There are 9 hidden switches. A switch that is on adds its own fixed numbers to the row, and there is some noise. The rows also spread widely along 13 directions, which tell nothing about the answers.
(in the rows, 128 means zero)
Some rows, each with its switches (1 for on, 0 for off) after it:
[115 126 107 158 177 187 181 140 119 125 103 152 105 132 135 149 128 114
 122 141 127 141 130  79 151]
1 0 0 1 0 0 1 1 1
[169 119  92 190 122  79  87 119  82 136  84 140 158 113 129 118 127  86
 152  77 118 118 132  85 108]
1 0 0 0 0 0 0 0 1
[156 149 133 159 147 110 169 142 143 105  89 107 146 138 160 148 148 109
 133 137 146  88 149  94  95]
0 0 0 0 1 1 1 0 0
[110  95  99 100 146  86  35 105  90 115 150  52 118  98 119 141 150 106
 220  90 152 146 184 112  91]
0 0 1 0 0 0 1 0 0
[119 122 126 145  61 111 101 110 187 122 134  92 120 120 149 180  80 118
 156 129 133 121  78 114  95]
0 0 0 0 0 1 1 0 1
[ 98 104 103  92 115 146  97 120 109 124  77 120 116  96 144 148  85 157
 152 132 125 127 101 128 148]
1 1 0 0 1 1 1 0 1
[119 130  92 157 117 113  90  73 126 129 122 152 145 104 124 126 123 110
 152  84 119 138 101  91  98]
0 0 1 0 0 0 0 0 0
[102 123 142 117 163 165 195 127 135 104 129 122 156 170 145 120 218 121
 131 145 158 130 174  92  70]
1 0 1 0 0 0 0 0 1
[129 117  75 112  98 133  93 121 183 103 126 133 133  84 149 145  64 130
 140 120 166 137 105  99 111]
1 1 1 0 0 0 1 0 1
[111  99 100  86 123 111 123 104 107  94 131 105 163 138 113 130 124 169
 134  99 155 170 159 146  88]
0 0 1 0 0 0 0 0 1
[140  91 108 129 119 113  93 139 134 115 114  84 104 110 142 181 101 108
 161 135 137 124 152 110 122]
0 0 1 0 1 0 1 0 1
[119  89 114 145 154 158 119  75 172 131 141 140 133 136 132 171  96 102
 153 119 122 135 133 104 104]
0 1 0 1 0 0 1 0 1
[ 88 164  56  76 122 143 186 110 217  65 138 170 123 116 141 129 109 208
 120 156 161 120  92  94 121]
0 0 1 0 0 0 0 0 1
[121 110  99 181 160 132 108  81 130 187 132 212 144  90 116 134  69  67
 123 169 104 109 143  95 124]
0 1 0 0 0 1 0 0 0
[128  93  97 118 130 142  67 115 105 157 143 157 121  85 116 109  91  89
 157 132 139 156 135  98 123]
0 0 1 0 0 0 1 0 0
[137 114 110 121 132  86 112 127  68 115  89 137 110 110 126 123  82 145
 150 118 124 165 126 121 128]
1 0 1 0 1 1 1 0 0
[108 146 125 141  84 131 143 163  97 112  80  98 121 134 148 127 183 135
 153 114 131 127  97  83 112]
1 0 0 0 0 1 0 0 1
[118  85 161 150  86 166 105 128 108 148  90 111  90 132 154 165 125  88
 157 116 102 165  75 101 123]
1 1 1 0 1 1 0 0 1
[105  62 168 171 100 146 154  97 115 153 119 153 112 180 121 182 132  95
 130 167  77 153 125  99 105]
1 0 1 0 1 1 0 0 0
[162 111 100 146 150  86 127 101 107 132  86 156 123 139 125 133  97 145
 162 110  92 112 124 111 133]
0 0 0 0 0 0 1 0 1
[ 87 127 104 112  86 142 125 109 136  97 104 153 118 120 147 122 140 145
 148 111 132 151  63  80 109]
1 0 1 0 1 1 0 0 1
[139 141  85  64 128 113 143 149 126  76  93 115  83 147 128 104 128 213
 191 119 120 132  99 108 161]
1 0 0 1 0 0 0 0 0
[184 104 128 174 164 141 173 121 138 127  71 124 107 187 145 162 146 115
 160 103  79  98 117  84 153]
0 0 0 0 0 0 0 1 1
[193 104 146 143 102 153 116 163 134 136  94 106 127 130 163 121 101  86
 142 108 145 139 104 106 117]
1 0 1 0 0 0 1 0 1
[ 92  76 109 157 107 144 109  88 140 152 103 176 125 122 127 169 125  98
 139 162  82 105 123  84 119]
1 1 1 0 1 0 0 1 0
[118 164 129 124 126 109 133 123 135 104 141 101 126 118 143 117 122 128
 153 109 158 157 108 126  83]
0 0 0 1 0 1 0 0 1

New rows, each followed by its switches (1 for on, 0 for off):
[ 89 125 138 124 112 131 130 109 184 109 157 109 123 139 152 141 182  97
 177 149 150 124 133  76  56]
1 1 1 0 0 1 0 0 0
[ 94 118 110 161 155 135 133  92 141 147 161 196 158 115 128 114 144  66
 131 161 149 119 152  73  71]
1 0 0 0 0 0 1 1 1
[116 134 189 233  93 157 171 131  88 165  70 140 120 150 164 158 207  54
 117 125  87 129  83  72  87]
1 0 1 0 1 0 0 0 1
[149 126 154 158 120  85 130 117 163 121 141 109  67 129 153 180  82  98
 169 135 122 159  97 119  95]
0 1 1 0 1 0 1 1 0
[157 122 138 203 102  72 117 137 107 142 117  80 124 129 134 183  91  81
 139 117 121 138 137 123  99]
0 0 0 0 0 1 0 0 1
[140 122  83 152 144 152 161 141 144 108  89 127 124 128 139 169 100 133
 126 126 134 115 128  80 150]
0 0 0 0 0 1 1 0 1
[125 103 187 181  96 124 129 102  81 164  95 121 143 169 141 136 182  85
 153  99  91 147 102 117  69]
1 1 0 0 0 0 0 0 1
[149  95  93 113 167 118 140 113 153 120  96 168 100 131 134 154  59 146
 158 167 108 108 135 102 158]
1 1 0 0 1 1 1 0 0
[134 147 185 200 128 148  89 107 118 199  93 129  96  82 180 130 119  38
 168 125  89 114  72 112  98]
1 1 1 1 0 0 1 0 1
[122 134 109 145  79 162 101 142 133  81  76  92 141 100 160 145 135 111
 136  51 157 166  72  77  98]
0 1 1 1 1 1 1 1 0
[125 156 138 112 127 145 184 148 153 108 114 133 105 122 155 139  81 156
 108 161 146 142  92 145 124]
0 0 0 1 1 0 1 1 1
[172 126 119 175 122  72 102 133 138 104 132  87 142 138 143 140 139  76
 173  89 146 127 150  90  72]
1 0 0 1 0 0 0 0 1
[132 143 178 149 108 126 180 100 162 113  87  91 128 173 165 172 135 141
 139 127 109 106  83 130  91]
0 0 0 0 1 1 1 0 0
[127 115 140 145  96 141 124 125 155 125 120 100  79 146 150 163 149 108
 182 123 111 142  88  83 113]
1 1 1 0 0 0 0 0 0
[174 134 119 171  97 105 146 166 132 109  82 126 141 145 150 124 148 104
 146 118 136 103 118  61 102]
1 0 0 0 0 1 1 0 0
[144 109 153 138 171 184 202 138 115 124  84 120 135 185 143 138 157 121
 128 134 124 129 143  99 131]
1 0 0 0 0 1 1 1 0
[174 108 128 174 120 101 129 116 132 120  81 107 163 122 148 180  43 110
 103  96 138 139 125 144 103]
0 1 0 0 1 1 1 0 1
[116  91 131 127 102 204 130 121 169 130 108 130 110 129 155 175  91 107
 132 132 136 145  75  96 135]
0 1 0 0 1 1 1 0 1
[128 150 124 120 130  88 151 111 147 124 126 117  62 146 131 155 106 171
 184 157  94 118  95 127 143]
0 0 0 0 0 0 0 0 0
[148 136 155 164 137 139 153 101 176 152  63 124  99 145 175 166 159 110
 168 162  58  31  98  96 136]
0 0 1 0 1 0 0 0 0
[ 92 110  97 164 154 149  93  66 134 116 162 105 141 128 120 163 142  72
 169  79 151 165 136  69  96]
1 0 0 0 0 1 0 0 0
[146 115 120 175   5  81  98 139 105 111 103 110 164 145 121 137 127 123
 127  74 133 164  74 100  75]
1 0 0 0 0 0 0 0 0
[ 84 135 171 125 158 128 150  66 131 120 155  96 142 140 146 157 119 114
 133 112 159 184 123 166  58]
0 1 0 0 1 1 0 0 1
[110 121 111 130  80 120 121 148 132  91 106  91 101 139 145 161 169 129
 173 113 134 131  97  72 112]
0 0 0 0 1 1 0 0 1
[158 146 156 146 126 107 134 126 122 110  94  83 107 146 167 132 136 119
 178  66 135 157  73 122  94]
1 1 0 0 0 0 1 1 1
[159 128 109 142  84  50 114 133 151  80 116  90  73 138 144 166  88 149
 191  82 121 172  78 103 104]
0 1 1 0 0 1 0 0 1
[160  93 147 158 147  87 139 104  90 143  93 143  74 167 126 157  87 132
 182 109  74 165 101 118 131]
0 1 0 0 0 1 1 0 1
[108 159 134 106 138 119 145 119  94 134  89 159 124 113 151  80 151 155
 157 129 130 128  93 123  99]
1 1 0 0 0 0 1 0 1
[155 136 141 189 135 117 161 152 118 129  88 144 108 129 161 144 162  79
 138 135 123 115 125  68  97]
0 0 1 0 1 0 1 0 1
[ 38 145  82 184  81 144  87 122 123 104 141 126 174  68 142 134 212  49
 132  95 190 145 127  23  36]
1 0 1 0 0 1 1 1 1
[161 117  98 155 158 152 163 150 100 113 110 174 115 157 122 106 172 103
 152 103 142 157 130  36 128]
0 0 0 0 0 0 1 0 0
[101 102 140 151 151 157 153  69 150 127 105 107 165 171 144 171 176 117
 146 111 112 104 143 114  85]
1 1 0 0 0 0 0 0 1
[116 162 151 124 125 122 118 133  52 130  76 125  81 103 153  96 134 134
 175  88 129 183  52 114 125]
1 1 0 0 1 1 1 0 0
[106 156 119  80 167 185 110 117 106 128  92 120 103  90 158  76 142 140
 177  96 130 141  82 115 144]
0 0 1 1 0 1 0 0 1
[122 130 125 100 111 105 168  90 109  91  64 126 132 164 131 127 119 221
 145  89  96 145  82 139 115]
0 0 1 0 0 1 1 0 0
[159 109  81 141 119 122 109 131 167 113 139 176 116 115 131 132 101  92
 152 131 149 135 114  60 119]
0 1 0 0 1 0 0 0 0
[ 79 109 119 132 146 140 106  80 114 113 133 103 148 117 135 156 157 100
 148 101 147 150 148 105  81]
0 0 1 0 1 1 0 0 1
[104 151 130 137  88 136 133 119 127 129 101 163 143  97 147 107 111 126
 105 143 125 134  81 126  98]
1 0 1 1 1 0 0 1 0
[153 139 114 159 136  70 148 113 129 103 126 153 100 156 129 127 115 134
 171 109 110 151 105  94 104]
1 0 0 1 0 0 0 0 1
[118  87 130 151 135 193 127 107 112 142  87 155 135 164 142 114 249  80
 179  95  95 106 118  34 105]
0 0 1 0 0 0 0 0 1
[114 137 108 160 137 122 146  86 126 124  71 153 138 125 148 140 142 142
 143 110  95  99 102  94 111]
1 0 1 0 0 0 1 0 1
[129 202 147 123 146  80 145 135 160 114 149  81  55 111 170 126 124 126
 200 144 146 127  83 121 106]
0 0 0 0 0 1 0 0 1
